The rows come from 4 hidden closed curves, with some noise, and rows from the same curve form a group. Each curve winds through 8 dimensions. The rows are also pushed far along 4 directions, which tell nothing about the answers.
(in the rows, 128 means zero)
Some rows, each with its group after it:
[125 126  97 150 108 177 136 143  69 112  98  93 107 101 174 152 171 147] | k999
[155 149  69  98 131 130 192 134 110 127 126 147  97 145 141 173 119 101] | k820
[126 132 154 170 113 153  60 109 116 135  94  87 127  99 172 151 142  93] | k544
[147 152  99  99 118 142 169  99 128 114 150 128  88 135 147 128 149 118] | k544
[113 108 119  88 108  99 155 195 131 113 143 166 129 143  73 182  87 188] | k544
[ 97 117 159 143  92 109 114 118 143 139 145 134 135 158 121  96 124 173] | k820
[125 149 154 123 148 169  65 139 112 127 122  98 148  86 137 122 113  93] | k86
[102 111 109 120 119 139  84 157  91 138 112 140 163 109 111 126 101 136] | k86
[153 148 110 166 143 130 117 107 124 126 114 136 152  82 128 131 141  81] | k544
[121 101 140 159 111 126 127 192 118 119 117 136 144 119 106 158 127 204] | k86
[138 126 191 146 128  92 138 118 161 125 157 122 142 173 109 128 102 128] | k820
[117 125 188 149 128 156  90 106 117 121 123  83 149 134 145 111 113 118] | k999
[ 94 131 108 128 111 164  53 174  73 133  98 126 156  65 131 157 105 124] | k86
[124  92 176 179 115  91 141 102 125  83 120  94 140 109 130 139 177 137] | k86
[150 107  64  88 123 131 188 174 123 129  96 162  83 144 127 198 117 176] | k820
[ 87 140 140 126 145 149  66 121 116 153 121 119 167 117 121 107  91  85] | k999
[146  99 142 146 150  97  98 125 147 153 148 141 164 160 101  79 109 120] | k999
[ 66 162 124 115  95 159  77 192  88 128 109 128 120  54 142 166 114 154] | k544
[104 122 183 185  95 140  81  88 108 125  91  83 130 108 177 143 132 115] | k999
[111 112 115 114 135 126  88 162 146 151 113 166 153 117  86 135  91 157] | k999
[108 113 182 140 116 151 124 151 134 110 120  89 111 133 140 148 141 187] | k820
[ 93 190  96 130 131 159  66 149 121 157 112 153 147  55 124 147 112  82] | k544
[173 132  98 121 168 138 149 117 131 153 121 132 126 158 139 118 111  88] | k999
[140  98 168 147 129  91 203  80 170 116 150 116  96 191 141  79 166 178] | k544
[131  58 154 123  95  78 195  92 147 106 135 122 100 220 121 146 126 187] | k999
[139 141 103  91 133 127 116 169 159 152 133 171 118 131 104 150  90 143] | k820
[122  91 116 138 112  90 158 132 145 128 136 146 123 167 104 140 141 169] | k820
[121 110 102 140 135  88 181 102 120 122  99 135 131 132 129 129 162 108] | k86
[113 100 180 156 114 136  71 112 108 113  97  87 145 102 148 143 121 121] | k820
[ 92  96 129 104  91 113 176 161 113  95 114 127  95 139 120 205 119 194] | k820
[116 125  73 104 104 190 150 124  81 105  78 111  86  93 169 181 155 150] | k999
[142 121 145 124 185 127  90  96 137 128 122 120 180 111  99 113  94  53] | k820
[107 142 180 109 119 128  67 143 175 137 166 147 154 129  80 102  91 158] | k544
[124 155  70 112 101 185 168 123  89 108  97 127  83  88 169 169 155 152] | k999
[ 97 124 171 122 134 143  61 163 126 103 120 114 159  63  97 165 105 133] | k820
[148 116 104 141 148 149 155 107 127 119 113  98  94 125 160 136 177 121] | k86
[127 194  94 119 126 156  76 132  99 136 124 144 142  49 138 146 104  55] | k820
[104 152 101 135 131 200  33 195  69 142  85 117 160  36 138 157 111 114] | k999
[173 124 119 117 179 128 161  44 159 127 161 123 152 181 109  57 143  65] | k544
[126 148 115 106 165 120 119 117 131 136 128 138 151 114 110 134  94  57] | k544
[143 174 118  90 151 137 132 118 141 132 158 152 134 117 112 106  98  89] | k544
[111 191 103  96 159 154 107 137 130 143 108 138 127  60 139 126 136  65] | k86
[132 117 118 124  85  92 204 136 129 115 167 168 115 181 107 121 118 204] | k86
[129 149 146 134 151 130 101 140 156 137 166 160 178 111  78  73 103 138] | k999
[122  98  94 109 156 106 187  78 126 113 154 128 136 171 103  94 148 105] | k86
[112 137 139 105 149 126 112 155 164 146 146 163 144 116  92  83 106 165] | k544
[136 132  90 100 165 166 144 131 140 152 108 134 110 148 134 127 121 126] | k999
[116  87  87 115  95 118 167 165 118 137 110 156 101 166 124 150 134 209] | k544
[139 108 194 170 163 128  87  85 169 132 154  95 156 149 116  78 126 116] | k86
[146 104  91  90 126 110 197 182 125 148 116 174 118 198 108 146  89 185] | k86
[145 126 155 176 103 122  91  81 135 118 131  99 114 103 162 119 172 108] | k820
[ 75 132 149 152  81 149 134  99 107  88 116  89  99  93 158 165 172 155] | k999
[118 107 131  94 123 134 133 145 122 128 153 134 135 166 105 106 101 167] | k86
[113 122  82  99  84 129 114 148  91 104 122 145 117  88 121 184 125 131] | k544
[141 115 199 205 135 137 116  81 147 123 115  90 150 135 152  92 150 139] | k999
[139 148  71 109 120 139 147 105 132 130 124 129  68 115 164 157 166  98] | k820
[137 103  96 111  98 114 189 140 131 140 141 157  87 196 133 132 116 199] | k86
[ 93 124 149  95 107 116  96 185 152 137 132 149 116 129 100 165  89 179] | k86
[131 114  96 113 121 125 200 130  99 118 106 150 120 152 131 149 108 156] | k820
[104  82 172 122 116  92 158  99 153 119 139 110 100 184 136 103 142 173] | k544

New rows, each followed by its group:
[142  80 119 100 108 118 168 152 112 116 120 143 123 176 114 145 101 189] | k820
[117 108 181 191 120  95 116  96 115 110  98  90 130  90 167 134 152 113] | k544
[166 125 135 136 138 128 142  93 135  96 144 112 129 120 126 126 154 105] | k544
[103  92 208 154 154 124 104 119 164 122 113  96 152 142 111 122 120 154] | k820
[123 137 196 151 134 141  66 152 133 122  96  91 143  80 145 140 132 120] | k86
[129 111 126 104 113  98 149 127 172 130 158 153 103 170 105 127 130 168] | k820
[120 109  66  89 131 146 128 180  95 120  71 134 108  81 133 183 153 136] | k86
[ 92 167  66 118 137 148  98 114 109 143  88 150 123  48 143 157 128  70] | k820
[115 132 157 120 104  93 175 143 130  90 161 138 117 122 108 148 121 167] | k544
[110 133 104 143 150 154 117 112 101 148  77 107 126 112 164 152 131  78] | k820
[106 134  73  88 121 129 186 133 101 134 131 156 108 145 134 114 127 144] | k544
[107 154 166 143 141 116 114  79 152 123 125 104 129  96 146  97 162  81] | k86
[139 101 171 158 164 117 128  91 168 130 134  99 139 158 124  86 151 126] | k86
[130 128 177 156 117  98 136  78 145 112 170 115 151 154 115  86 134 115] | k820
[ 97 114 173 167  83 140  84 120 106 121  92  94 123 107 164 168 125 147] | k999
[160 145 134 142 168 125 198  58 143 129 143 124 136 173 138  72 133  89] | k820
[145 159  37  81 146 144 151 103 134 147 129 155  85 119 144 133 146  74] | k820
[112 107 203 169 152 151  67  70 153 128 101  58 131 124 162 115 148  97] | k999
[137  96  71  81 121 129 156 169 131 149 145 164 100 182 111 109 122 195] | k999
[133 121 115  96 158 136  88 170 162 168 144 163 156 156  80  96  93 144] | k820
[180 105 104 143 116 129 153  99 108 114 127 105  92 141 169 123 167 125] | k999
[115  97 204 157  74 107 103 101 131  80 156  68  92 128 153 148 166 159] | k999
[119 122 105 144 132 141 140 129 105 141  79 116 112 129 162 167 129 115] | k820
[113 123 105  94 124 137 155 135 117 129 114 117  78 138 159 143 140 141] | k544
[108 174 123 145 142 176  82 122  82 132  75 109 144  43 168 162 108  62] | k820
[131  99 136 113 116 111 195  95 138  85 153 117 103 160 119 128 159 165] | k820
[143 151  48  86 169 141 189 100 134 144 132 161 101 129 137  79 151 106] | k544
[143 129  75  82 169 146 125 148 110 126 114 154 154  98  94 151  94  87] | k820
[110 117 120 131 135 120 140 123  94  94 101 100 105  70 157 160 160 107] | k544
[162 105 156 172 140 112 112  28 121 103 109  73 120 106 180 108 172  48] | k544
[113 143 170 131 143 169  90 146 131 131 120  96 133 113 137 125 119 134] | k820
[120 146 103 123  99 111 147 122 100 115 124 146 113  91 143 149 126 117] | k544
[143 118 181 161 154 102  99  42 157 115 138 113 173 119 113  91 119  62] | k999
[117 106 104 109 115 131 133 199 104 118 125 164 156 119  80 158  99 192] | k820
[111 121 115 120  79 132 164 108 117 118 118 106  55 151 182 164 162 157] | k820
[135 127  90 124 152 145  62 167 107 156 114 144 159  93 115 123 105  98] | k999
[145 125 147 143 162 119 113  88 159 144 107 117 130 132 140 128 118  77] | k820
[127 177 106 131 118 178 141 168  98 116 110 123 102  70 158 175 140 142] | k820
[130  90 161 117 156 100 149  90 152 104 149 123 160 159  84 101 117 125] | k820
[141 148 163 162 110 131  90  94 134 127 127 115 134 101 152 114 134 109] | k544
[153  95  66 145 117  92 180  69 116 140 106 139 102 168 158 131 159  97] | k820
[141 109 177 125 122  97 113 156 159  98 163 151 164 115  65 128 102 173] | k544
[112  98 171 124 120 124  92 176 127  96 121 120 152  97  90 177 102 167] | k820
[102 168 165 100 143 142  86 207 149 134 134 145 153  86  88 147  89 149] | k86
[126 166  94 138 138 177  72 107 111 158 125 122 115  88 167 121 119  76] | k86
[112 122 176 171  95 111 175 128 103  89  94  77 105 116 174 163 190 147] | k86
[153 128 101 113 171 152 195  64 129 131 129 106 108 180 154  84 153  91] | k820
[113 137 148 130 161 150  69 110 121 110 112  98 159  61 121 141 123  63] | k820
[162 122 172 157 120 100 156  72 154 114 171 128 161 184 102  89 123 121] | k544
[149 142 110 132 135 155  98 184 117 157 108 157 152 114 119 131  94 147] | k820
[106 127 166 159  93 161 129  91 114  96 104  87 108 105 169 146 160 159] | k999
[140  59  93 121 126  90 188  71 140 140 106 134  98 211 141 117 144 140] | k820
[111 121 115  93 110 116  85 145 120 125 140 161 161 106  83 142  87 121] | k544
[108  96 193 134 149 144  72 116 161 133 113 100 153 141 113 115 106 145] | k999
[117  99  81 134  68 116 127 192  98 125  92 153  96 107 135 215 136 192] | k820
[131 112 140 164 112 128 175  57 104  94 127  81  95 126 184  92 203 129] | k544
[145 129 142 136 154 165 111  96 119  99 110  92 139  88 139 140 138  89] | k999
[118 146 157 147 129 130 108 112 114 116 107  95 124  95 154 181 118  75] | k820
[117  77 151 144 102 149 147  92 117  92  92  72  84 143 171 167 174 171] | k999
[137 118 163 187 124  99 103  92 150 120 131 130 165 109 112 111 144 120] | k544
[149 145  67 120 146 182 119 136 106 133 124 123 100  94 152 147 141 111] | k86
[124 120 147 142 109 122  78 170 126 125  96 125 124  81 133 186 117 141] | k86
[105 155 183 127 126 174  54 165 119 136 130 111 160 100 124 123  82 138] | k999
[ 95 104 175 154 129 123  94 152 134 144  98 116 154 138 121 149  97 151] | k820
[128 120 151 111 130  99 106 166 155 110 159 171 168  97  58 122  95 167] | k544
[ 98  92 148 131  81 100 199 126 113 103 140 114  89 179 145 131 153 210] | k544
